The rows of a group lie close to one hidden flat surface of 8 dimensions, which may be shifted away from zero. Surfaces can cross.
(in the rows, 128 means zero)
Some rows, each with its group after it:
[137 129 164 179 132 113 131 126 109 172 105 124 128 138 145 110 142 118
 151] | (4)
[120 143 106 121 152 136 141 124 146 125  97 160 158 148 147 126 117  91
  88] | (8)
[139 143  97 105  82 135 118 105 125 137 137 127 106 118 112 130 144 146
 124] | (1)
[126  98 135 123 160 133 122 130 143 135 101 113 118 128 124 125 127 119
 117] | (0)
[116 120 128 198 146 137 165 127 147 158 129 107 112 163 141 104 164 154
  96] | (3)
[143 114 144 119  77 111  83 109  75 174  96 164 122 125 138 132 137 110
 139] | (0)
[120 109 123 119 113 135 120 110 137 137  86 130 160 144 124 101 130  92
 106] | (3)
[132 143 138 150 140 111 140 123 114 130 117 153 149 148 148 129 125 101
 135] | (4)
[128 127 138 173 131 138 151 114 155 156 127  96 126 143 121  97 159 143
 112] | (3)
[143  90 161 116 161 133 141 115 173 110 166  95 118 114  84 125 144 162
 140] | (0)
[106 153 121 102 155 150  97 181 129 144  80 134 116  95 159 135  82 115
 115] | (4)
[156 131 168 111 116 125  67 120  89 189 147 123  90 103 119 171 157 179
 137] | (7)
[111 118 152 152 119 132 100 124 105 168  98 115 162 157 141 125 149 124
  94] | (6)
[128 104 145 144 187  89 123 109  77 107 124 146 156 182 147 186 142  96
 119] | (4)
[142 131 141 141 149 123 140 137 128 137 130 152 103 118 139 132 124 130
 141] | (0)
[112 128  98 105 135 133  96 138 119 138  78  82 106 117 129 135 113 111
 113] | (2)
[134  83  82 108 125 130 134 104 138 110 149 109  69 132 103 145 154 160
  99] | (8)
[104 114 134 117  55 132 123 176 113 105 124 166 137  90 141  80  79 115
 172] | (5)
[124 109 114 111 137 130 133 101 148 104 126 109 154 149 106 124 140 116
 106] | (3)
[103 161  84  83  98 141 109 147 117 102 120 142 148 118 140 141  97 116
 110] | (0)
[105 118 129 135 122 128 116 132 116 127 118 106 154 149 132 130 132 124
 105] | (6)
[126 139 129 110 110 143 125 134 145 129 129 128 138 113 119 114 117 131
 126] | (4)
[117 106 107 163 123 108 159  95 121  97 127 106 159 183 123 113 149 103
 115] | (6)
[120 137 112 125  98 146 130  99 142 140 132 145 166 163 124 121 156 127
  71] | (7)
[115  81 128 161 144 139 141 126 135 148 131 131 103 161 138 128 160 156
  75] | (2)
[124 145 128 141  58 120 128  91 107 124 160 124 182 161 111 118 159 136
 122] | (8)
[140 112 135 152  83 102  97 115  72 173  87 112 103 127 135 113 138 109
 158] | (6)
[105 123 142 161 128 106 126 149  98 115 126  84 133 136 136 124 117 127
 161] | (1)
[104  73 117 138 100 115 134 151 114 113  57 138 133 124 144  71  88  62
 153] | (7)
[110 150 111 102  88 143  89 128 110 156  79 147 163 134 147 121 116  96
  88] | (7)
[147 121 113 116 156  97 141 106 106  91 142 164 123 146 129 165 127 106
 143] | (6)
[149 147 116  95 104 131 122 141 121 129 147 169  86  85 134 143 109 142
 154] | (6)
[121 118  93 130 134 123 132 116 140 115  98  53 114 130 107 110 127 111
 132] | (2)
[138 110 112 151 106 118 123 114 105 167  91 130  87 134 141 112 141 117
 130] | (6)
[ 97 144 128 123 100 127 106 144  95 120 108 136 180 146 148 131 111 102
 114] | (8)
[137 132 142 153 129 126 138 118 135 148 126 114 127 133 127 116 145 134
 132] | (8)
[144 139 132 141 123 113 123 105 104 142 140 129 128 146 126 148 150 134
 131] | (1)
[179 184 116 101 135 138 165  87 196 120 163 118 126  97  84 113 138 134
 154] | (8)
[127 162 132 135 139 147 120 145 149 162 103 111 129 109 138 112 116 121
 125] | (8)
[116 137 123 134 107 154 125 138 132 159 130 162 129 137 148 127 138 147
  80] | (2)
[117  74  85 103 113 140 105 122 112 142 112 138  73 137 131 150 148 149
  69] | (8)
[126 100 132 126 123 126 111 130 119 138 105 122 109 122 127 124 126 120
 129] | (0)
[146 152 149 124 102 130 119 111 127 148 140 128 147 115 116 119 138 138
 147] | (3)
[121  90  83  53  68 116 127 112 122  36 162 127 138 110  84 127 102 115
 163] | (3)
[123 139 125 141 150 119 125 137 112 129 129 108 111 134 140 149 130 140
 125] | (1)
[128 139 121 132 147 124 145 124 140 112 125 125 141 138 128 130 124 114
 127] | (8)
[128 122 132 132  88 129 125 109 126 135 144 115 140 132 111 113 148 144
 126] | (4)
[140 114 101 137 115  86 135  65  82 116 102 166 167 191 139 147 151  65
 111] | (2)
[114 125 111  91 109 116 103 132  96  86 132 121 147 128 123 152 109 116
 139] | (1)
[119 100 151 175 134  89 137 118  84 111 126 101 150 169 131 128 139 109
 157] | (4)
[114 109 120 160  68 138 134 130 130 159  98 127 123 131 136  67 132 121
 122] | (3)
[156  93 110 153 135 122 175  89 169 135 111 123  91 132 109  82 148 108
 142] | (1)
[143 142 154 134 102 121 106 110 105 170  97 153 159 131 139 114 130  96
 139] | (7)
[136 157 124  94 145 123 106 111 126 115 115 104 163 124 114 149 118 100
 130] | (5)
[117 127 100 119 118 136  87 142 104 141 147  16  53 102 102 163 147 197
 126] | (5)
[111 127 128 138 122 132 137 140 140 136  65 148 163 129 151  77  96  65
 133] | (7)
[114 106 143 127 130 130 123 142 138 112 127  80 133 116 106 109 120 133
 151] | (4)
[129 108 154 145 188 111 125 143 112 132 108 128 117 135 149 150 121 113
 139] | (6)
[102 118 124 123 101 128 112 151 109 105 119 104 150 126 129 116 107 117
 140] | (1)
[151 111 142 150 135 103  94  86  75 182 126 116 101 162 130 174 188 150
 105] | (7)
[124  87 138 152 174 121 149 157 133 114 136 123  85 125 133 133 124 141
 142] | (5)
[144 123 122 149 142 105 163 107 114 114 147 176 124 155 143 144 140 118
 133] | (0)
[119 110 123 143 145 130 138 138 139 125 131 105 107 130 125 123 131 138
 123] | (2)
[123 168 111  96 174 133 148 146 150  74 162 165 143 124 138 168  98 126
 121] | (2)
[132  93 119 185  85 136 198  84 185 127 131 131 151 166 108  39 165 115
 114] | (1)
[123 127 105 143 125 117 153  97 139 105 117 101 162 164 116 111 141 101
 116] | (5)
[105 101 110 153  63 125 149 113 127 103 153  81 138 151 102  86 150 148
 133] | (4)
[138 142 159 123 149 125 126 111 135 137 110 166 182 141 135 128 125  91
 123] | (4)
[123 101 111  89 113 130 121 128 140  91 115 111 131 110 105 111 104 106
 147] | (3)
[122  90 134  97 141 144 151 138 174  85 145 172 145 119 115 111 109 119
 119] | (7)
[108 107 118 145  94 165 134 130 176 153 123  47 110 117  93  69 151 169
  98] | (5)
[123 171 109  98 119 155 118 127 151 145 109 138 152 121 134 125 119 118
  90] | (8)
[138 109 158 101 147 141 117 129 153 131 156 124 117 106 102 139 137 163
 128] | (5)
[113 164 109 102 149 133 138 158 139  78 164 121 131 112 125 155  99 148
 138] | (1)
[114 126 135 122 165 145 111 157 132 144 114 138 119 126 149 148 119 134
  95] | (6)
[134 119 137 146 175 137 178 117 187 107 154 119 133 137 110 110 142 139
 120] | (0)
[115 107 112 138  87 146 126 128 138 151 102 124 115 131 129  90 135 132
 105] | (3)
[122 100 109 120 182 117 140 124 128  90 134 124 118 150 128 163 131 124
 107] | (5)
[117 113 114 183  78 119 142 122 100 163  98 158 123 158 161  94 142 111
 114] | (5)
[124 120 129 110 135 126 128 131 133 103 132 138 140 124 122 133 116 117
 134] | (5)
[115 185 157 103 165 158 118 228 149 114 159 147 105  49 153 143  58 164
 172] | (2)
[125  82  60 104 122 133 158 104 151  93 123 160  97 151 122 125 134 115
  84] | (8)
[124 121 185 166 113 125  88 156 105 187  92  73 116  99 132  98 125 135
 172] | (4)
[136 113 142 120 127 128 118 113 126 140 122 153 140 134 128 132 137 120
 117] | (7)
[110 129 116  79 142 137  80 164 109 129  94 123 107  96 142 154  91 116
 123] | (0)
[132 107 130 140 134 114 137 140 112 121 130 132  90 121 136 133 120 129
 155] | (0)
[106 132  93 101 113 149 104 142 129 128 110  93 110 114 123 134 119 138
 100] | (2)
[151 142 106 102 119  98 142 107 108  83 153 161 126 123 122 153 113 106
 170] | (6)
[136 144 151 130 171 115 125 142 125 122 117 120 137 114 135 140 106 107
 158] | (7)
[176 141 114  99 117 118 154  75 153 108 152 170 136 123 102 126 137 106
 156] | (1)
[104 107 154 153 101 143 103 158 112 164 118  97 116 122 136 107 136 159
 120] | (6)
[129 108 127 146 101 143 134 148 147 157 121 121  74  98 128  91 128 152
 136] | (3)
[132 118 122 135  98 118 131 106 116 132 117 142 140 143 131 111 136 108
 128] | (0)
[120 103 112 150 118 110 113 131  91 137 104  75  88 131 129 126 136 131
 145] | (1)
[139 141 149 122 136 122 119 116 128 132 115 133 165 129 125 126 123 102
 139] | (3)
[143 143 136  91 112 117 107 110 111 114 149 141 148 122 113 157 126 130
 147] | (2)
[138 103 160 133 142 122 143 142 135 113 147 163 127 114 129 122 116 132
 158] | (5)
[132 153 111 115 116 145 113 112 143 155 104 121 134 128 126 124 139 126
  96] | (2)
[119 118 123 142 215 141 132 133 151 150 102 124 114 155 147 159 144 130
  59] | (7)

New rows. What belongs after each?
[130 131 121 119 194 133 155 163 165  98 134 117  89  96 129 134  98 134
 147] | (4)
[130 117 161  90 167 139  98 140 145 127 117 106 144 101 109 140 113 124
 140] | (4)
[133 140 141 125 118 129 114 115 123 151 104 141 164 134 134 120 128 104
 117] | (3)
[106 110  84  89 122 145 139 127 153  78 152 121 128 135 108 139 125 148
  89] | (4)
[121 147 155 146 209 151 133 183 171 153  87 109 117  94 150 112  94 116
 137] | (7)
[159 128 167 147 163 102 147 109 132 125 137 129 136 129 119 128 136 114
 173] | (2)
[137 103 184 117 168 112  78 120  97 156 112 105 145 131 119 162 145 125
 134] | (4)
[167 129 184 133 156 108 135 108 124 141 148 182 145 128 131 145 137 115
 164] | (5)
[113 115 142 167  94 129 136 137 130 152  66 115 154 134 143  57 113  81
 147] | (3)
[118 126 115 106 105 124 121 129 124  92 150  98 133 121 106 135 124 140
 140] | (5)
[136 137 111 133 111 139 142 110 153 143 121 134 127 133 124 106 138 126
 111] | (8)
[127 136 120 132 133 119 138 115 112 113 147 155 149 158 136 153 138 131
 109] | (3)
[ 82 193 120 104  78 136  73 163  75 128 105  99 192 126 152 143  93 113
 119] | (3)
[116 100 162 185 139 113 121 147 101 144 136  53 100 137 124 127 148 162
 155] | (8)
[111 108 119 176 136 112 175 158 125  90 139 112  98 132 140 106 112 130
 168] | (3)
[113 131 118  78  85 127  83 119  87 108 121 148 178 138 128 152 115 106
 113] | (1)
[116 116 115  95 168 135 137 122 160  87 113 137 174 141 120 131 111  93
  99] | (5)
[139 118 153 154 146 112 143 127 130 130 102 134 142 134 136 107 120  92
 161] | (7)
[138 116 151 154 114 105 137 111 110 126 144 121 134 139 121 124 145 130
 158] | (8)
[111 144  64 152  62 124 165 103 111 107 139 172 145 178 149 112 143 114
  92] | (0)
[119 133 105 110 128 114  98 112  80 112 138 100 126 149 122 183 144 137
 112] | (7)
[129 184 159  92 108 167  95 162 146 163 145 166 151  82 136 132 106 156
 119] | (6)
[118 185 139 101  74 174 107 151 155 162 145 153 159  97 132 110 120 159
  99] | (6)
[132 143 151  94 184 138 114 152 150 121 106 141 145 100 134 141  95 102
 137] | (4)
[117 187 153 161 143 150  98 166 116 201 116 112 121 119 164 144 133 162
 102] | (3)
[136 138 110 113 104 129 117 115 103 141 137 184 125 139 145 155 137 131
  99] | (0)
[125 110 123 115 149 124 106 127 120 130 105  93 110 125 122 144 126 121
 127] | (2)
[109  96 134 140 152 108 135 166  92  90 139 159 113 135 156 154 105 124
 146] | (2)
[140  87 133 125 179 102 133 101 108 105 132 153 129 162 129 173 144 112
 116] | (7)
[130 146 128 134 182 124 141 159 137 109 131 109 102 107 135 144 104 130
 156] | (1)
[138 121 108 114 176 113 150 110 131  92 140 140 123 144 126 164 130 117
 121] | (1)
[129 138 123 104 103 123 115 113 110 121 117 159 167 134 131 136 118 101
 121] | (5)
[150 131 154  75 134 135 104  89 144 123 153 161 178 131 100 154 144 125
 108] | (4)
[125 128 128 147 110 126 118 135 102 164  93 176 128 139 165 121 124 106
 113] | (5)
[115 134 119 125 116 122 107 131  97 129 115 141 144 147 145 148 126 116
 110] | (4)
[108 166 108  89  76 146  90 133 109 136 109 150 175 128 139 132 111 112
  96] | (8)
[125 137 135 147 129 137 122 150 122 161 115 147 111 123 152 125 126 137
 117] | (3)
[153  78 162 132 110 122 124  99 131 140 159 115 106 122  92 117 161 159
 151] | (0)
[147 147 185 153 144 105 112 117 102 158 102 133 173 135 139 126 130  93
 162] | (6)
[ 69 146  59  58 109 164  92 193 128  83 103 121 129  97 146 145  65 122
  86] | (4)
[151 103 119 162  76 124 164  73 144 151 137 152 126 160 113  87 174 128
 115] | (8)
[118 168 124 124 161 138 127 125 145 116 140  88 158 140 123 149 132 134
 103] | (8)
[128  54  92 120 132 131 141  90 153 130  65 146 122 160 122  93 142  77
  82] | (1)
[133 130 119 154 146 131 147 128 142 137 129 113 106 135 132 120 140 140
 118] | (1)
[134 185 128 125 161 148 130 155 149 148 144 130 106 100 142 145 116 155
 123] | (1)
[181  84 103  63 157 114 113  76 119 127 151 194  63 123 108 196 158 140
 106] | (8)
[135 127 118 146 111 134 131 119 123 166 121 167 113 143 148 124 149 136
  93] | (0)
[116 123  92 128 123 116 130 115 108 108 116 128 137 159 137 141 133 110
 106] | (5)
[182 111 133 131 197 106 170  95 163 117 151 134  77 118 105 144 145 128
 167] | (8)
[144 135 161 121 157 116 124 139 140 117 151  70 108  90  98 132 118 145
 191] | (5)
[140 125 133  95 164 115  94 120 116 125 106 100 123 116 117 157 119 109
 143] | (2)
[106  94 152 152 109 127 102 130  99 145 128 112 139 151 130 128 149 146
 109] | (6)
[124 199 155 173 176 116 128 122  98 149 147 136 181 176 163 179 149 136
  98] | (3)
[ 91 124 120 135  95 122  86 121  82 139  82  77 180 163 133 124 131  97
  98] | (6)
[127 133 131 131 168 123 139 138 133 117 117 144 136 133 141 136 113 107
 132] | (4)
[112 174 134 107 151 142 130 158 141  97 156 148 168 119 137 152 100 136
 123] | (1)
[104 132 153 128  88 103 121 149  91  72 136 105 187 123 122 110  92 101
 196] | (1)
[120 131 108 124 106 130 108 165 120 137 102  58  57  72 121 104  96 142
 179] | (1)
[136 136 147 152 148 117 156 115 143 118 132 126 154 140 123 108 129 109
 152] | (7)
[139 115 112  39  80 133  88 117 121  99 128 154 136  89 102 133  97 109
 149] | (3)
[102 125  80 174 163 139 197 166 172  97 112 118  91 134 157  88 106 120
 118] | (4)
[107 140 122 108 104 167 135 154 183 123 109 113 154  95 114  69  98 120
 125] | (4)
[123 142 162 110 125 123  98 136 104 120 143 136 169 127 129 155 118 130
 136] | (6)
[185 141 113 153 124  92 161  59 118 155 110 191 115 153 137 124 153  81
 149] | (6)
[117 138 139 113 109 142 126 132 134 116 169 151 158 133 121 137 135 153
 108] | (6)
[130 138 101 101 133 101 140 127 100  58 178 139 128 133 123 176 110 127
 160] | (4)
[ 85  89 132 124 131 134 134 151 151  71 108  56 169 129 104  90  99 106
 146] | (4)
[113 153  92  89 156 177 127 149 175 132 153 156 108 125 136 160 132 173
  44] | (0)
[107 161  84 108 118 131 133 104 130  97 112 123 196 169 130 134 122  89
  85] | (6)
[165 117 202 162 182 107 142 102 143 151 125 129 155 137 119 119 149 108
 166] | (4)
[138 129 186 116 157 124 106 119 139 140 102 130 190 121 118 120 116  91
 145] | (4)
[115 156 119  84  83 149 118 131 148 112 125 147 183 112 119 102 100 108
 123] | (4)
[143 136 128  87 152 133  92 128 118 153 119 143  98 105 129 169 124 136
 116] | (8)
[124  95 134 131 123 128 137 132 137 119 130 128 124 128 119 112 130 131
 132] | (7)
[133  97 134 132 128 131 132 106 138 132 145 138 123 147 117 132 157 148
 105] | (7)
[135 127 143 155 149  94 141  83 104 115 112 127 190 181 130 135 147  81
 131] | (6)
[155 113 160 128 139 127 115 110 131 163 120 150 122 122 122 131 145 133
 125] | (0)
[113  88 149 130 101 141 106 151 113 141 156 117 100 116 122 131 142 184
 120] | (2)
[126 114 116 103 137 135 122 130 135 114 147 137 117 125 118 149 131 147
 108] | (0)
[132 131 121 120 102 137 126 143 126 130 143 143 100 107 128 125 122 149
 137] | (6)
[148 159 121 101 107 130 133 102 140 121 155 167 152 128 115 136 134 126
 122] | (1)
[106 109 200 191 177 131 134 166 136 144 121  86 159 143 137 104 133 139
 136] | (6)
[137 107 131 140 196  96 150 110 124 104  95 150 146 158 143 142 119  69
 138] | (0)
[149 101 109 163  81 130 168  86 152 159 112 169 112 148 126  67 158 113
 113] | (8)
[122 149  96 133  85 111 159 112 116  85 133 143 168 149 130 108 113  94
 147] | (0)
[ 87 122 126 140 115 169 112 173 147 156 114  98 123 119 141 106 126 164
  80] | (6)
[125 105 125 146  88 125 183 104 167  87 140 136 178 150 107  64 131 101
 142] | (1)
[132 185 181 136 207 143 116 191 146 162 102 141 132  85 168 136  82 118
 153] | (1)
[116 134 123 101 159 149 116 149 161 127 101 110 137 108 125 120 104 114
 116] | (0)
[158 146 116  85 110 131 115  90 128 144 125 194 142 127 128 144 133 107
 108] | (8)
[124 129 101 121 113 127 127 135 119 121 120 128 102 123 134 131 119 127
 130] | (6)
[145 120 163 165  91 139 116 110 127 191 147  98 100 121 111 106 176 180
 131] | (7)
[143 139 168  84 149 114  94 116 107 116 134 144 176 120 118 162 116 108
 152] | (4)
[134 124 121 133 122 113 120 107 100 133 142 131 118 145 126 154 151 139
 122] | (5)
[137 121 139 163 107 117 137 120 119 145 138  91 105 124 118 108 147 149
 158] | (5)
[129 177 133 147 166 126 127 128 131 147  94 115 165 142 149 131 119  95
 118] | (7)
[119  93 113  38 158 127 107  87 134  43 161 141 203 163  92 192 133 113
  77] | (4)
[107 116 105  99  68 172  84 138 141 190  61 139 126 109 138  88 125 117
  69] | (1)
[ 85 138  66 134  76 119 117 151  81 105  85  87 121 140 153 114  99  97
 130] | (5)
[142 139 125 126 103 115 124 114  98 137 134 177 123 133 143 143 129 123
 138] | (0)
[121 118 110 102  70 105 117 106  93  82 144 134 163 141 112 129 122 109
 150] | (7)
[ 68 125  81 137 119 138 125 174 108  89 115  73 128 142 147 131 104 135
 105] | (3)
[131 164 154 144 116 135 110 111 123 168 134 109 162 141 124 134 155 143
 112] | (8)
[142 136 140 133 103 121 116 128 109 155 123 156 118 118 139 127 125 125
 147] | (0)
[127 146 137 133 156 140 163 152 175 110 117 129 137 105 128  92  95 105
 154] | (4)
[160  95 173 135 252 119 132 121 152 154 101 157 109 136 141 163 140 106
 111] | (0)
[152 135 101 107 174 129 127 142 148 137 107 102  45  77 125 138 107 131
 157] | (1)
[144 177 109 134  95 135 148 104 149 145 118 151 150 128 134 100 129 104
 122] | (6)
[150 156 140 120 110 127 108  80 126 166 121 133 162 141 116 134 157 119
 108] | (5)
[135 132 150  95 142 120  98 128 115 123 135 131 143 116 117 156 123 127
 140] | (4)
[118 135 124 109 106 137 103 143 112 143 114 154 126 115 144 135 114 126
 117] | (3)
[106  69 108 146  58 109 132 134  85  99 123 132 111 139 130  98 123 120
 154] | (8)
[157 163 164 147 116 118 128 116 114 159 152 171 139 126 141 136 141 137
 150] | (3)
[104 115 126 131  90 106 135 139 101  64 161  80 144 126 108 119 108 135
 184] | (6)
[120 144 130 109 114 107 123 117 105  77 132 116 192 138 117 130 106  88
 161] | (3)
[131 115 117 141  49 102 119  93  78 129 120 136 152 155 126 110 143 105
 147] | (2)
[124 106 103 158  70 116 165  89 131 103 135 118 156 166 114  83 149 109
 132] | (0)
[141 134 179 150 196 117 146 123 142 125 144 164 169 151 139 148 139 119
 125] | (6)
[126 141 122  86  90 150  98 140 130 129 145 129 123  98 113 134 121 156
 122] | (0)
[125 119 145 156 116 118 122 135 111 143 101 102 126 126 133 104 122 115
 158] | (1)
[111 160 121 131 159 107 133 127  98  86 159 135 174 169 145 183 128 123
 114] | (3)
[132 130 135 148 117 115 140 122 132 119 139  66 119 118 104 102 133 137
 173] | (5)
[121 115  99 141 149 129 145 148 137 124 108 120  83 122 141 120 118 124
 124] | (6)
[124 141 132 162 102 125 143 106 121 131 138 126 162 163 130 109 150 127
 113] | (3)
[115  92 132 140 146 126 171 137 161  84 130 150 152 138 126  95 110 100
 137] | (5)
[106 141 126 147 125 114 122 135  89 112 154 100 141 153 134 157 138 147
 124] | (1)
[167 164 138 119 108 119 135  91 131 143 150 160 143 121 115 129 141 124
 151] | (1)
[137 100 149 123 110 132 113 125 125 150 141 135 112 116 117 124 143 153
 131] | (7)
[115 130 105 151 104 151 138 151 146 154 118 112  87 116 138  95 131 155
 108] | (4)
[103  93  94 115 151 126 102 132  97 131  86 136 110 155 153 164 131 111
  69] | (2)
[103 118 110 134 121 125 137 143 138 102  79  78 144 121 123  83  93  84
 154] | (0)
[131 190 136 131 107 130 121 112 128 146 127 120 179 134 126 123 131 117
 126] | (7)
[122  90 117 124 118 152 122 129 161 163  77 118 108 123 124  85 135 120
  94] | (3)
[129  85 127 114  91  94 133 111  94  77 135 144 149 137 114 121 117  96
 173] | (7)
[129 150 121 157 171 133 169 124 176 110 142  71 132 136 111 114 137 137
 130] | (8)
[142 130 127  75 154 156 117  91 169 129 165 169 158 145 105 169 160 154
  53] | (0)
[150 141 127 138 134 106 140 111 117 117 152 113 108 123 116 141 134 137
 167] | (1)
[130 170 139 123 100 145 128 143 144 141 137 132 139  99 126 104 114 136
 145] | (1)
